The rows are grouped in 4 different ways at once. Each group adds its own fixed numbers to the row, and there is some noise. The rows also spread widely along 13 directions, which tell nothing about the answers.
In the rows, zero is written as 128.
Known rows, each followed by its group in each grouping:
[123 137 113  83 123 124 139  92 133  98 142 123  83 158 122 125 130  85
 116 105 132 119 135 118 159 136 147 130 107 125 127 131 148 139 123 135
 160 123 160] : H Q45 rade Q137
[143 119 144 160 114 123 154 163 113 175 119 152 172 106 116 152 139 140
 140 144 122 119 142 104 127 142 137 114 133 148 109 104 125 128 143 127
 129 137 125] : G Q45 Tuzu Q76
[120 132  97  85 138 167 157 135 130  93 105 100 145  89  97 119 121  95
 102 146 115 135 125  95 115 151 115 112 142 121 105 103 143 139 124 119
 151 123 120] : Z Q235 metu Q76
[102 139  54 117 162 148 128  72 145 111  97 123 112  99 111 122  96 120
  98 136 109 149  99 116 147 121 100 127 136 114 116 156 121 136 142 130
 101  97 109] : H Q978 metu Q137
[127 126 171 150 126 106  93 120 131 175 131 200 133 155 124 125 108 161
 175 122 128 103 130 172 179 146 136 104 110 124 124 115 162 112 135 106
 148 107 157] : G Q365 rade Q900
[ 97 148  89 127 151 131 143 119 151 108 120 121 130 121 108 124 154 110
 119 103 114 132 108 127 102 103 112 148 109 132 123 139 117 107 140 141
 105 149 129] : Z Q872 Tuzu Q689
[122 156 195 130  94 104 118 147 101 128 128 105 123 121 127 123 114 138
 173 181 134 106 140 153 113 144 153 143 140 125 119  95 132 132 141 112
 152 127 107] : H Q872 Tuzu Q900
[125 173 167  99 117 140 143 108 113 114 119 114 166 105 120 109 109 166
 134 195 144 126 149 147 136 165 125 120 161  99  86 115 130 153 160  79
 164  81  75] : G Q978 Tuzu Q240
[140 130 134 154 115 122 117 122  93 140 114 122 123 119 128 145 101 117
 138 151 123 138 141 100 147 139 132 123 139 127 122 139 119 119 145 107
 112  97 115] : H Q235 Tuzu Q240
[131  95 128 152 151 144  94 179 135 107 122 119 170 137 142 101 138 128
 113 139 144 117 120 145  92 141  96 124 125 104 148 113 158 114 120 112
 118 156 132] : H Q334 Tuzu Q689
[109 193 173 110 116 127 138 107 142  64 156 103 162 127 140  58 149 123
 121 127 143 160  83 163  62 100 127 178  96 127 111 203  86 127 140 118
 127 148  78] : Z Q365 Tuzu Q76
[104 118 139 129 150 114 139 123 126 125 161 110  91 125 105 126 125 131
 121 116 120  76 144 158 142 117 126 133 135 114 142  85 141 147 165 143
 145 149 122] : G Q334 Tuzu Q240
[155 127 179 105 110 138 168 146 127 125 179  95 181 131 149 109 156 184
 130 153 160  76 157 186  53 143 111 143 136 119 126  92 107 150 121 117
 164 158  70] : H Q365 rade Q900
[150 132 135  71  95 149 125 132  98  75 142  82 113 126 113 110  84  80
 118 132 133 114 145 102  94 152 135 131 135 102 121 128 137 130 106 112
 156 122 117] : H Q978 metu Q76
[ 96 128 131 115 149 123 141 124 151 121 135 101  99  88 116 123 118 171
 115 168 122  86 137 183 138 139 113 120 180 113 139  46 149 179 145 153
 155 134 103] : G Q235 rade Q240
[114 151 130 124 124 121 140 123 131 128 112  99 114 106 138 137 130 143
 126 186 132 124 136 121 142 143 137 130 152 129 128 101 134 161 144 134
 140 120 113] : H Q45 Tuzu Q137
[137 119 124 106 142 117 204 161 111 159 147  83 119 122 119 101 131  98
 113 183 126 100 119  92 144 124 117 166 120 129 129 153 166 163 168 165
 177 139 113] : H Q45 Tuzu Q240
[121 164 107 106 137 129 193 132 143 146 126 107 148 144 127 133 181 133
 141 126 129 110 146 127  86 117 109 165 100 135 121 146 115 112 133 165
 126 162 129] : H Q978 Tuzu Q689
[158 151 150 134 115  97 140 183 124 128 143 102 148 152 168 120 182 120
 145 145 114 107 167 116  74 129 141 153  87 128 154 138 121 102 123 149
 131 165 157] : G Q45 rade Q76
[130 141 126 150 129 127 103 134 116 148 118 108 137  85 136 108  86 171
 139 171 119 128 103 160  81 137  94 145 151 110 136 144 108 130 126 127
 107 105  70] : H Q334 rade Q900
[158 122 123 119 100 150 175 104 101 107 148  81 193  94 148 140 143 165
  86 174 144 133 165 133  80 141 116 118 167 122 104 114  69 167 148  90
 139 114  45] : H Q872 rade Q76
[111 184 109 142 173 120 107 138 125 107 122  88 138 123 117 109 152 123
 156 107  81  92 125 140  32 116  96 183  88  91 141 163  88  57 150 130
  73 159 110] : G Q365 Tuzu Q240
[120 124 116 152 142 113  98 114 121 122 119 140 135 167 133 139 150 118
 138 116 110 108 152 137 142 129 134 114 107 116 136 122 133 106 149 114
 109 131 148] : H Q978 rade Q76
[121 160 108 104 140 106 105  84 126  93 139 130  81 189 140 121 144  72
 150  82 110 123 144 110 134 107 143 147  63 115 147 177 126  77 140 120
 112 130 179] : H Q872 metu Q900
[103 140  99 103 159 134  64 181 193  88  74 143 107 135 146 107 141 102
 146 121 123 141 100 144 118 149 109 117 107 107 168  94 196 106  69 161
 116 159 216] : G Q334 rade Q900
[124 159 145 162 133 114  98 133 127 137 106 104 147  82 146 127 108 202
 145 193 113 112 139 174  92 144 109 127 166 105 135  99 105 132 142 116
 104 108  75] : G Q978 rade Q240
[139 141 141 114 106 130 128 107 113  98 143 118 139 149 131 143 150 111
 143  87 125 105 164 130  83 134 146 129 103 128 124 121  87  93 114 110
 119 143 128] : H Q365 rade Q900
[108 121 125 112 137 144 134 123 132 113 123 147 144 127  81 104 116  98
 126 105 120 117 100 135 143 141 131 111 114 125 101 120 156 129 131 113
 158 125 133] : Z Q365 rade Q76
[142 176 178 120 110 127 132 137 115 181 113 153 172 126 130 125 112 192
 184 189 141 111 153 157 133 169 118 128 139 106  94 119 142 119 138  89
 154  89 104] : G Q978 Tuzu Q900
[123 115 163 165 119 124  61 133 122  73 127 138 150 126 141  94 113 115
  99 143 140 159 108 137 135 125 142 115 132 112 128 143 129 127 142  85
 108 120 116] : G Q978 Tuzu Q137
[112 151 129  92 160 173 144 160 142  66 112 107 235 129 103  84 189 135
 111 127 123 107 146 160  47 170  95 116 119  91  84  84 131 104 137  75
 146 157 114] : G Q235 rade Q76
[117 124 149 178 136 118  91 169 138 103 122 126 166 133 143 108 156 121
 135 122 127 127 104 146  71 111 122 148 104 130 150 136 115 105 126 132
  90 174 129] : H Q365 Tuzu Q76
[128 155 103  53 104 143 155 113 139 101 133 141  76 136 103 128 114  55
 138  61 130 149 123  86 123 127 141 141  97 138 116 164 140  98  81 160
 145 129 195] : G Q235 metu Q689
[119 106 118 191 131 117 133 179 139 197  76 171 155 106 110 173 144 141
 175 120 108 115 117 102 134 128 126 108 117 172 126  89 140 108 115 164
  97 142 174] : H Q45 metu Q240

New rows, each followed by its group in each grouping:
[117 142 155 123 118 119 187 112 109 161 149 140 138 145 101 124 143 111
 153 121 122 106 125 123 141 114 145 151  98 147 102 149 129 125 164 136
 158 138 123] : H Q365 Tuzu Q900
[104 153 111 148 127 116 122 132 145 153  86 135 119 105 132 154 130 151
 160 149 110 132 128 145 120 138 125 125 143 147 135  96 124 127 108 161
 102 129 145] : H Q235 rade Q76
[140 144 136 137  77 108 133 118  91 159 114 145  94 108 104 171  90  93
 170 105 108 141 138  75 142 122 164 129 114 155 114 155 104 100 120 149
 113  99 152] : G Q978 metu Q240
[135 132 114 108 113 127 139 120 112 124 145 120  94 116 111 124  93  93
 124 107 117 128 129 100 116 115 132 145 120 126 129 163 121 115 122 148
 128 125 132] : G Q978 metu Q689
[ 89 157 128 156 146 116 141 129 156 133 109 139 150 143 103 145 193 136
 157  91 106 108 130 152 108 107 141 140  91 148 114 102 110  96 141 150
 102 174 149] : Z Q978 Tuzu Q137
[131 108 131 154 168 125  82 165 158 112 106 151 172 152 159 110 171 147
 116 160 132 126 143 133 143 141 122  97 106 111 149 101 169 120 139  99
 121 141 168] : G Q45 metu Q137
[150 157 194  99  75 117 145 137  89 112 151 102 115 119 125 131 111 116
 145 154 144 114 161 107 121 152 169 137 137 126 109 118 118 137 135 110
 170 114 112] : G Q45 Tuzu Q240
[123 134 138 142 136 115 123 107 125 138 139 135 113 129 119 126 118 134
 143 117 115 110 120 137 138 109 130 134 109 133 135 138 124 120 148 131
 124 119 119] : Z Q365 metu Q240
[123 125 123 143 135 114 132 119 121 131 134 136 117 161 139 128 147  97
 127 119 127 131 138 114 161 113 137 133 101 133 139 153 135 124 156 137
 127 137 150] : H Q334 Tuzu Q76
[ 80 141 132 159 172 101 157 108 143 193 133 170 120 155  65 143 158 162
 180  74  81  59 127 187 148 120 130 131  96 142 105  92 137 100 165 147
 134 143 148] : Z Q235 rade Q137
[107 105 151 154 126 118 160 113 146 129 176 155 137 131 121 120 157 136
 108  80 145 119 116 161 126  86 137 137 117 155 129 128 105 143 144 153
 126 170 119] : G Q365 Tuzu Q689
[133 125 101 129 153 143 125 136 118 107 109 101 163 118 131 110 131 120
 115 146 118 130 130 108 100 133 102 128 116 108 129 146 125 113 146 105
 114 120 113] : H Q334 metu Q240
[133 115 129 160 139 129 118 112 140 130 146 122 141 116 168 115 122 178
  94 173 152 131 120 166 130 113 100 132 156 124 154 130 116 171 144 126
 113 129  77] : H Q365 Tuzu Q76
[100 154 115 140 106 111 135 143 108 111 113  94  82  65  97 123  98  70
 131 122  84 152  91  95  95 102 149 163 133 145 136 155 100 125 131 180
 110 144 119] : G Q334 Tuzu Q76
[130 211  87  46 142 165 140 154 135  91  85  56 132  86 128 119 129 115
 141 184 107 125 150 100  50 178  90 161 137  76 122 119 129  99 103 124
 124 119 118] : G Q235 Tuzu Q900
[129 100 144  71 138 146 119 131 141  23 199  91 105 158 122  82 146  67
  83  66 138  81 146 145  82 113 137 135  99 100 155  99 139 125 122 119
 158 191 141] : G Q365 metu Q900
[148 106  83  60 107 166 212 150 147 126 131  75 135  90 126 148 136 126
  92 162 149 105 158 118  95 153 106 125 172 131 129  64 141 192  88 174
 169 156 114] : H Q978 rade Q76
[132 143 171 132 110 118 141 164 130 129 127 116 154 115 126 112 147 143
 147 153 132 118 122 131  99 132 143 137 116 143 118 118 130 131 124 128
 148 137 120] : Z Q45 metu Q137
[129 115  83 144 163 134 141 103  91 123 157  59 113  81 114 133 105 139
  96 143  82  65 147 131  70 111  93 147 150  96 153 112  83 126 175 123
  95 139  39] : H Q365 metu Q900
[120 157  69 146 165 142 105 170 122 147  50 102 155  82 107 131 116 113
 146 171  78 139 105  86  93 155  95 138 117  99 125 142 140  82 129 125
  90 107 126] : Z Q334 Tuzu Q137
[144 161  84  91 113 157 178  87 131 151 118 120 127 107 133 160 117 143
 121 136 140 144 145 109 121 140 103 136 149 134 108 148  97 140 116 137
 121 102 105] : H Q235 Tuzu Q76
[ 88 131 113 120 163 117 181 126 135 109 145  97 107  92  99  77 138  89
  99 151  91 125  91 118 133  91 124 159 114 134 126 155 136 152 182 165
 144 156 111] : G Q235 metu Q900
[ 92 136 149 165 171 127  92  94  87  78 146 101 169 125  92  69 110 127
 106 152  97  97 112 163 106 126 117 135 131  82 105 141 109 114 219  53
 119 117  42] : H Q365 Tuzu Q76
[114 195 124  37 129 141 141 100 129  86 130 133 110 182  97 117 150  66
 163  77 122 101 164 103 119 157 145 143  71  99 100 148 150  70 123 105
 161 126 190] : G Q365 Tuzu Q689
[132  79 132 142 169 100 148 140 103 128 193  60 102 145 144 100 137 136
  88 182 105  40 166 159 132 120 118 145 133  91 173  90 153 166 187 138
 161 155  84] : H Q365 rade Q137
[117 115 133 170 140 124 139 121 103 118 116 140 208 142 108 120 176 109
 125 114 104 129 131 113 109 129 142 118  86 136  93 149  97  95 169  83
 114 132 116] : H Q365 rade Q137
[150 139 149  84  80 146 168 180 108 121 114  72 150  54 120 132 101 131
 133 199 127 118 150 100  72 158 132 133 170 124 118  80 126 157 101 138
 160 132  92] : G Q978 metu Q900
[116  89 108 186 130 126 136 120 115 124 126 141 145  69 115 117 110 102
  77 128 107 183  83  95 146  91 138 123 133 161 115 172 101 146 160 131
  96 120 102] : G Q235 metu Q137
[123 115 126 103 117 138 131 135 132  96 157 119 107 114 108 108 100 102
 100 108 136 120 114 141 113 123 121 139 140 121 128 116 141 148 122 138
 145 148 124] : G Q872 Tuzu Q76
[122 178 201 152 144  98  37 143 124  89 148 130 139 165 154  70 132 151
 185 122 111  95 126 185  54 129 124 158  78  86 153 153 117  59 140  86
 104 144 125] : G Q365 metu Q900
[133 123 154 111 107 123 160 158 100  73 159  74 125 120 124 114 151  61
 103 126 121 127 149  89  96 116 156 150 114 131 127 131 109 128 144 133
 141 161 127] : G Q235 Tuzu Q240
[118 136 181 114 106 119 147 111 134 120 153 159 154 144 116 124 150 150
 142 112 148 119 143 156 138 130 156 113 115 142  95 104 126 143 141 103
 167 129 138] : G Q872 metu Q137
[180  64 170 177  97 106 108 127 139 165 216 162  81 155 193 124  96 171
 110  94 181 125 119 175 138  74 117 138 129 159 188 156 116 160  96 166
 111 149 123] : H Q235 metu Q900
[129 133  96 129 123 133 147 106 120 128 112 116 133  93 127 150 132 125
 105 145 111 148 150 107 135 140 131 116 146 129 114 122 102 138 137 123
 116 107 115] : G Q235 rade Q137
[111 144 126 111 116 137 176 148 138  79 127  81 161  73 114 117 171 110
 100 130 112 128 126 129  52 125 137 144 133 146 112  98  85 142 130 145
 131 173  96] : G Q45 rade Q900
[142 132 129 193 156  96 101 220 114 168 105 103 158 116 150 132 159 145
 159 180  84  87 146 116  68 133 107 152 108 112 168 114 138  85 143 148
  86 168 137] : G Q45 Tuzu Q76
[132 125 150 133 126 102 166  98 124 133 182 125 120 138 147 113 152 140
 108 133 129 120 140 138 139  90 146 145 107 143 136 160 101 154 168 140
 143 139 109] : G Q365 metu Q137
[128 153 158 113 101 119 170  70 153 125 172 143 130 132 157 120 151 168
 108 133 169 154 134 166 145  93 139 141 131 151 117 159  86 172 144 142
 139 133  93] : G Q978 Tuzu Q900
